The rows of a group lie close to one hidden flat surface of 13 dimensions, which may be shifted away from zero. Surfaces can cross.
In the rows, 128 means zero.
Known rows, each followed by its group:
[117  98  78 150 138 180  87  93  95 144 180  85  74 140 100 105 120] : J_955
[ 94 116 122 140 139 161 172 177 132 124 110 120 137 163 160 133 110] : J_955
[191 154 126 178 203 101 108 143   4 113 125 157 115 136 160 157 146] : J_220
[135  95 108 135 106 120 109 158 101 154 148 145  91 144 147  99 123] : J_222
[153 124 133 130 123 163 139 145 101 137 158 143  74  67 205 116 127] : J_575
[119  91  59 129 103 163  99 159 128 132 155 110  71 151 150  69 109] : J_140
[141 130  74 105 150 111 160 148 137 165 126 130 117 102 145 108 161] : J_955
[112 154 135 159 113 152 180 129 138 137 151 167 123  68 112 144  76] : J_222
[122 119 120 140 138 167 133 125 115 144 128 118 122 122 116 120 126] : J_575
[103 100 129  59 104 122  63 134 132 115 214 132 113 181 118 115 131] : J_220
[156  85 146 167  85 114  74 172 128 192 114 140 136 117  72  79 120] : J_222
[118 109 117 100  91 150 114 144 129 155 141 140 134 134 172  76 143] : J_575
[131 116 162 102 128 107 111 130 112 153 136 138 132 136 114 142 156] : J_222
[ 99 132  66 127  74 128  96 218 129 148 100 118 160 191 159  31  87] : J_140
[103 139  95 115 173 166 108 110 139 118 124 110 174 121 180 110 143] : J_140
[ 71  93  87  96 155 106 109 143 148 128 170 134  93 182 124 165 137] : J_575
[164  95 140 140 150 149 148 155 105  81 196 108  85 176 130 140 129] : J_140
[ 93 135 106 124  80 161 147 131 109  96 139 147 137 215 129 100 115] : J_140
[129 139 114 103 195  70 111 189 128 127 108 105 136 116  95 151  91] : J_222
[126  79 167 137 155 130 145 127 160 120 180  93 114  94 117 152  71] : J_220
[113 127  88 116 127 106 145 135 100 135 100 163 135 196 168 120 174] : J_575
[109 172 107 165 138 183 102 124 106 140  66  66 155 127 125 114 124] : J_955
[143  62 163 133 160 153  92 109 113 159 142  73  98 146  98 148 172] : J_955
[146 114  89 137 148  99 142 113 147 143 147 144 110  98 125 129 148] : J_575
[ 88 100  87 152  74 177  90 136 162 127 174 187 103 129 108  96 106] : J_220
[103 119 115 136 112 122 185  91  87 140  61 138 104 186 119 144 140] : J_955
[126 114 168  83 150  72 193  94 130 154 117 165 160 133 105 170 164] : J_222
[ 78 148 137  89 121 150 109 126  57 187 107 155 130 125 120 129 126] : J_575
[145  93 146 147 106 123 129 113 121 155 126 147 153 140 126 103 144] : J_220
[118 166 160  89  39 168 132 105 135 137  78 139 147 118 117  88 148] : J_575
[104 179 110  95  93 112  96 152  97 158 112 155 124 134 105 121 127] : J_222
[103 140 144 144  91 129  89 171 187 110 104 116  99 105 157 150 105] : J_575
[177 118 118 161 168 175 130 132 118  77 209 136 140 135 183 113 159] : J_220
[115 135 130 117 110 130 128 106  86 163 134 126 135 146  98 118 120] : J_220
[125  62 117  94 136  63 114 147 134 159 129 181 128 152 166 116 159] : J_220
[140 194 126 118  90 107  92 211 100 153 172 124 144 134  88 102  90] : J_140
[ 98  97  98 139 130 170 130 136 180 129 103 131 136 128 100 114 136] : J_220
[ 88 112 113 120 121 119 122 126 147 137 157 161 125 149 129 140 123] : J_575
[ 89 164 110 154  96 142  94 142  81 174 137 208 161 105 161 104 100] : J_220
[ 78 154 109  75  81 124 102 127 164 161 123 112 160 124  94  92 104] : J_220
[119 152 138 117 103 144 139  90  97 114 142 171 113 140 105 147 140] : J_575
[129 161 122 117  91 134 133 186 116 120 155 127 105 153 145 112 114] : J_140
[149 142  80 142 138 149 167 124 149  94 107  90 117 128 180 102 148] : J_955
[144  98 111 157 155 146 195 111 137 103 139 111  92 132 120 145 122] : J_955
[137 121 178  97  87  76 106 171 118 165 130 192 116 128 137 141 160] : J_222
[139 113 128 121 124  87 108 156 152 172 105 118 151 100 104 100 122] : J_222
[139 139 160 120 153 142 130 200  91 158 130  70 134 162 111 144 142] : J_140
[ 94 136 114 146 173 178 117 136  53  90 182 137 121 182 141 152  96] : J_140
[134 126 120 118 141 112 169 157 139 173 126 149 109  77 137 136 132] : J_222
[116 142 107 116 122 129 114 141 120 148 132 119 115 111 147 111 118] : J_222
[141 125 130 127 142 134 144 142 139 129 126 115 120 126 139 135 151] : J_955
[108 125 138  92 120 176 119 110  78 137 151 132 146 152  91 102 124] : J_575
[149 104 149 133  95 176  74 160 109 168 143  82 102 165 104  96 172] : J_140
[119  81 133  31 127 153 139 165 181 134 131  69 107  88 168  77 112] : J_575
[145 101 131 109 155  77 140 113 112  96 117 125 117 176 150 145 156] : J_955
[143  85 109 129 134 126 112 142 155 156 144 147 133 109 155  98 156] : J_220
[178  94 115 165 126 101 125 145 126 114 121 128  86 137  81 117 124] : J_955
[ 86  98  66  84 103 117 175 152 125 172 103 143  92 177 144  98 146] : J_955
[132  78 103 149 139 129 138 165  95 192 110 103 120 150 118  93 124] : J_140
[159 116  88 125 132 111 126 157 107 176  96 121 124 124 190  80 176] : J_140
[132 145 131  78 138  66 135  85 106 200 112 125 163 105  87 122 149] : J_220
[147 170 104 101 145 116 107 172 145 160 106  69 178 127  85  94 141] : J_140
[157  97 107 110 175 128 150 108 165 126 115  76 123 133  88 130 179] : J_575
[ 78 157 118 114  70 151 151 178 167 154 158 130 127  94 142 103  62] : J_140
[126  99 151 131 129  90 107 146 144  38 113 194 115 192 130 170 131] : J_220
[149  89 118 133 144 126 112 130 137 170 145 106  94 102 109 118 147] : J_955
[130 154 117 109 146 115 130 131 144 131 132 106 116  83 118 140 109] : J_222
[121 175 159 159 147 159  93 140  67 159 125 136 129  77 154 158 123] : J_140
[ 98 101  74  88 183 136 125 132 126 146 169 158  86 115 127 150 155] : J_220
[138  95  98 116 185 137 122 119 105 148 146  70 108 139 116 121 141] : J_222
[132 191 149 121 117 136 100 153 127  97 150 134 118  92 151 149 111] : J_222
[111 114 108  81 144  95 115 154 150 157 189 139 113  93 100 126 100] : J_222
[151 139 182 136 122 148 135 125 127 156  67  91 108  98 117 156 176] : J_222
[178  91 125 163 153 113 117 102  97 154 165 154 120  88  95 113 123] : J_575
[159 121 128 136 120 109 128 151 131 116 135 141  97 133  93 133 139] : J_955
[134 153 130  79 107 115 154 134 146 165 149 126 103  89 133 131 159] : J_140
[129 110 162 167 176 199  97 148  82 144 137  92 113 121 140 157 141] : J_575
[125 156 103 159 116 137 212 123 142  99  65 131 118 145  88 136 112] : J_955
[142  70 127 140 113 153 128 120 175 129 131 145 105 121 118 118 170] : J_220
[117 142 123 105  98  34 188 100 164 107  81 171 114 104 162 150 101] : J_955

New rows. What belongs after each?
[187 147 137 116 119  93 134 148 128 144  88 140 107 119  82 135 201] : J_955
[118  69 150 123 151 170 133 146 103 191 150 124 118  85 180 108 121] : J_575
[154  41 137 150 176 146 128 139 161 122 184 111  98 107 146 132 130] : J_220
[151  83  49 114 155 107 156 108 140 113 154 153 123 166  99  88 158] : J_220
[132 168 105 129 156 132 149 119  87 162 100 122 150 113 149 122 149] : J_222
[115 137 124 164  91 147  87 117 143 195  95  98 190  83 125  63  95] : J_222
[129 140 136 139 108 104 112  88 133 122 120 136 159 130 126 121 121] : J_955
[159  81 121 116 167 107 120 109 133 103 162  95 111 161 154 129 157] : J_955
[ 98 140  97 117 169 173 123 121 149 154 166 128 113  59 104 147 128] : J_220
[136 136 149 116 143 128 130 194 129 110 167 112 180 168 176 117 123] : J_140
[107  96 132 154 171 177 133 131 187 143 159  87 133 105 135 157 135] : J_575
[110 160 117 118  92 130 139  91 138 109 149 174 144 112 140 121 117] : J_140
[107 157 120 106 122 144  83 127 100 134 145 105 101 118 159 129 116] : J_222
[141 128 134 167 137 140 124 130 169 120 123 114 123 116 142 152 165] : J_575
[111 113 115 116 157 130 134 125 123 148 155 156 126 112 137 142 133] : J_220
[146 197 129 144 153 121 105  75  93 140 158 134 176  63 120 135 115] : J_222
[106 170 110  80 148 167 134 122 133 143 139 101 153 137 129 136 178] : J_955
[117  89  92 143 137 104  76 150 132 158 125 200 137 119 120 106 140] : J_220
[137 164  96 120 160 118 141 122 104 154  64  75 137 110 171 117 151] : J_222
[ 86 105 145 123 104 141 161  97 155 139 173 172 113 114 130 155 114] : J_575
[124 127 110 140 137 143 160 185 113 157 136 106 123 134 143 111  98] : J_140
[102 161 108 140 116 106 132 156  91  96  46 196  96 158 150 158 132] : J_220
[172 105 141 147 118 145 173 129 127 147 155 158 107 118  79 127 171] : J_222
[129 116 103  93 100  88  69 136 104  92 181 199 128 198 129 103 144] : J_220
[127 140 127  96 142  98 109 158  98 162 108 114 117 119 170 129 134] : J_220
[112 197 135  75  70 112 103 115  79 160 112 161  88 116 142 142 162] : J_220
[ 97 152  98 142 133 155 141 121 151 131 129 132 179 134 116 115 118] : J_575
[126 124 110 168 138 155 133 117 125 136 141 131 117 114 109 132 123] : J_575
[111 133  96  93 114 127 121 139 163  73 143 160 109 161 137 126 143] : J_220
[119 149 105 112  97 132 132 113 105 179 131 158 160 136 103  91 154] : J_222
[121 136  96 120 152 138 134 113 106 118 164 153 150 161 129 131 153] : J_575
[ 90  99 124 117 159 138 134 141 101 122 138 171 105 160 157 163 137] : J_220
[148 146 118  68 134 113 117  95 137 126 121 115 134 120  67 117 165] : J_575
[150 152 135 133 109  77 154 120 126 132  92 175 150 124 105 135 143] : J_955
[ 76  93  96 134 159 181  99 155 164 172 104 183 143  99 146 134 177] : J_220
[118  90 120 127 140 104 154  91  94 159 152 195 116 135 107 148 136] : J_220
[ 83 143  99  78 108  88 102 120 119 122 142 203 143 167 105 130 129] : J_220
[ 98 154 108 132 140 173 139 114 126 104 175 141 108 128 117 158 110] : J_575
[131 140 143 131 109 126 123  67  53 150 151 171 127 156  93 141 148] : J_222
[110  81 140 115 110 126  94 136 156 140 142 166  96 120 124 140 145] : J_220
[ 85 132  97  91 159 142 117 168 125 168 187 127 120  93 155 127  96] : J_222
[130  95 130 140 103 210 100 155 124 139 157 104 102 132 171  86 143] : J_575
[ 92 130  58 150 139 181 143  59 107 137 145  91  89 130  75 119  97] : J_955
[124 140 139 128  76 130 105 141 163 131 134 136 116  99 150 115 122] : J_955
[111 119 140 129 117 195 136 132 130 107 164 126 153 144 157 106 125] : J_575
[ 89 130  88 100 112 131 149 127 140 156 114 160 119 120 140 116 135] : J_220
[136 148 109 122 119 132 136  96  91 142 134 137 128 140 116 116 150] : J_222
[113 123 134 132 120 145 115 133 138 116 144 135 136 146 138 131 132] : J_575
[147 161 131 114 143 193  97 144 133 121 157  93 141  84 160 106 149] : J_575
[163 148 139 139 126 131 121 104 155  90 104  92 150 137 125 130 155] : J_955
[129 144 123 104 129 105 155 138 144 138 119 133 118 105 111 139 127] : J_222
[147  84 120 158 147 148 145 132 155 129 173 130  98  94 168 126 132] : J_575
[122 122 177 108  98 137 105  96  91 181 174 141 181 147 133 110 148] : J_220
[156  84 195 111 139 163 132 120  74 145 154 142 122 123 169 123 159] : J_575
[103 135 144 143 160 179 118 136 112 165 148 120 107  78 161 168 139] : J_575
[108 154  98 121 110  84 131 103  68 149  53 131 115 152 134 122 114] : J_222
[133 142 146 136 161 161  78 161 118  90 187 111 146 150 108 148 115] : J_955
[126 119 128 141 152 136 116 130 144 108 187 142 151 120 143 133 113] : J_575
[136 124  90 175 132 161 148 133 105 141 100 159 124 122 152 107 145] : J_220
[104 108 170 115 123 130 108 132 118 168 129 168 164 139 170 138 165] : J_220
[ 93  96 109 112 134 144 110  93 108 168 102 120  96 135 103 127 141] : J_140
[140 176 106 145 146 140 130 164 112 115  99 109 137 119 114 122 115] : J_222
[ 98 180 145 106 123 119 162 168 128 146 149 126 119  98 112 163  79] : J_140
[152  99 138 117 121 130 135 124 158 124 127 112  83 100 131 130 148] : J_575
[134 139 114 112 148 153 188 142 161  96 137 113 111 132 114 149 148] : J_955
[130 142 132 105 168  64  97 108  94 185 124 136 174  95 119 133 132] : J_222
[102 118 103 128 170 155 138 118 104 141 160 152 127 130 118 142 131] : J_220
[ 91 112 113 142 190 201 137 156  92 145 153 126 143 144 184 139 140] : J_220
[118 133 123 108  86 122 123 123 110 135 146 183 114 134 156 111 136] : J_575
[121 131 130  97  98 170 151 125 158 138 123 102  96 126 174 126 185] : J_955
[119 117 126 154 121 162 115 127 148 126 175 147 124 134 159 136 155] : J_575
[104 120 132 130 137 170 117 142 101 151 133 127 158 137 148 111 122] : J_575
